There are 3 ways to turn a row about zero (a turn may also mirror it). The second row of each pair is the first, turned, with some noise. The first 21 pairs use one turn. New pairs use 2 turns, one after the other, and a turn may come again.
(in the rows, 128 means zero)
Known pairs, each followed by its turns in order:
[152 121 101 138 126 103]
[143 146 147 146 156 118] => q986

[131 141 117 135 115 145]
[126 132 124 114 129 107] => q986

[ 91 120  59 146 106 118]
[125 169  90 115  87 165] => q275

[ 98 104 140  97 143  99]
[122 162 125 106 151  94] => q427

[165 136 147 156 148 158]
[166 118 114  84 151 139] => q986

[207 134 106 124 103  96]
[176 175 175 127 153 106] => q986

[181 151 108 175 131 123]
[150  84 156 169 144 166] => q427

[ 93 115 160 133 136  88]
[128  79 139 129  95 150] => q275

[130 135 117 110 103 136]
[117 109 110 128 118 116] => q427

[131 145 161  78 106 109]
[135 141 161 129  68 131] => q986

[146 120 151 106 134  91]
[124 126 149 136 148  80] => q427

[ 86 113 159 108 174 138]
[123  78 115 175 138 155] => q275

[150 173 115 102 101 179]
[108 106  91 174  80 135] => q427

[114 100 129 114 164 115]
[150 104 124 144 144 168] => q275

[104 129 112 160 148 147]
[117 106  89 135 155 124] => q986

[143 103 156 150 144 105]
[146  86 133  97 135 132] => q275

[118  68 153 128 180 136]
[188 185 142 110 135 113] => q427

[ 77 135 115 103 120 129]
[117 136 117 167  94 146] => q275

[141 155 101 119 154 115]
[157 104 137 146 132 108] => q986

[210 106 142 125 129 128]
[181  90 151 175 115  96] => q427

[ 64  99 101 128 157 140]
[121 118  74 152 113 179] => q275

New pairs. What belongs after each?
[127 119  87 113 142 115]
[129 142 121 121 162 160] => q427 q275

[131 134  84  72 155  77]
[128 132 157 163  56 160] => q275 q427

[ 99 105 131 136 184 122]
[ 93 138 168 138 164 122] => q427 q275

[129  73 105 203 143 117]
[165 123 141 157 203  89] => q427 q275

[127 122 153 122 132  97]
[130 134 108  97 134 117] => q986 q986

[104 128 127 131 132 178]
[106  98  96 137 105 137] => q427 q427

[153 153 128 125 187 110]
[132  80 111 109 114 173] => q275 q986

[131 133 156 123 116 154]
[135 143 123 158 139 141] => q275 q986

[158 108 110 111 165 142]
[164  92 129 118 147 137] => q275 q986

[114 145  67 156 135 153]
[113  84 108 139 113  73] => q275 q986

[119 183  95  92  69 113]
[ 65  92 165 102 171 110] => q986 q427

[139 115 123 103 110 140]
[128 110 148 152 139 134] => q275 q427

[170 178 122 139 118 143]
[151 109 120 167  74 142] => q275 q986

[138 129 105 131 107 105]
[116 114 138 144 152 154] => q427 q986

[104  69 113 105 115 169]
[134 141 190 129 125  77] => q427 q986

[ 90 131 101 137  92 114]
[118 166 120 135  94  99] => q275 q275

[141 117 155 124 112 145]
[120 118 144 106 100 112] => q986 q986

[166 127 120 150 140 131]
[143 137 125 103 152 150] => q427 q986

[182 138  56 131 112 114]
[213 124 128 111 146 147] => q427 q427

[150 107 170 116 144 135]
[162 170 120 131 110 125] => q427 q986

[167 112 130 150 154 149]
[134 127 132  95 152  88] => q427 q275

[128 131 151 130 138 189]
[140 134  77 117 124  89] => q986 q427

[143 113 167 182 153 202]
[118 142 136 117 127  26] => q427 q275

[114 145 127 160  99 149]
[102 140 130 166 107 107] => q275 q986

[122  73 115 154 102  99]
[168 180 140 137 141 104] => q275 q275

[129 115  89  74 104 134]
[115  92 154 169 126 162] => q275 q427

[ 97 139 132 156 145 118]
[150 111 111 120 142 157] => q986 q427

[149 167 180 137 112 163]
[112  90  82 155 119  89] => q986 q427

[151 137 112 148 126 112]
[123 128 157 112 144 139] => q986 q275

[130 114 109 148  98 112]
[136 157 150 144 118 112] => q275 q275

[151 150 114 155 150  52]
[135  97 127 202 140  77] => q275 q275

[147 140 133 119 122 139]
[121 123 131 138 125 103] => q986 q427

[116 130 131 148 148  84]
[147 118 107 162 128 101] => q275 q275

[135  77 152 154  92 162]
[132 149 184 166 154 109] => q275 q986

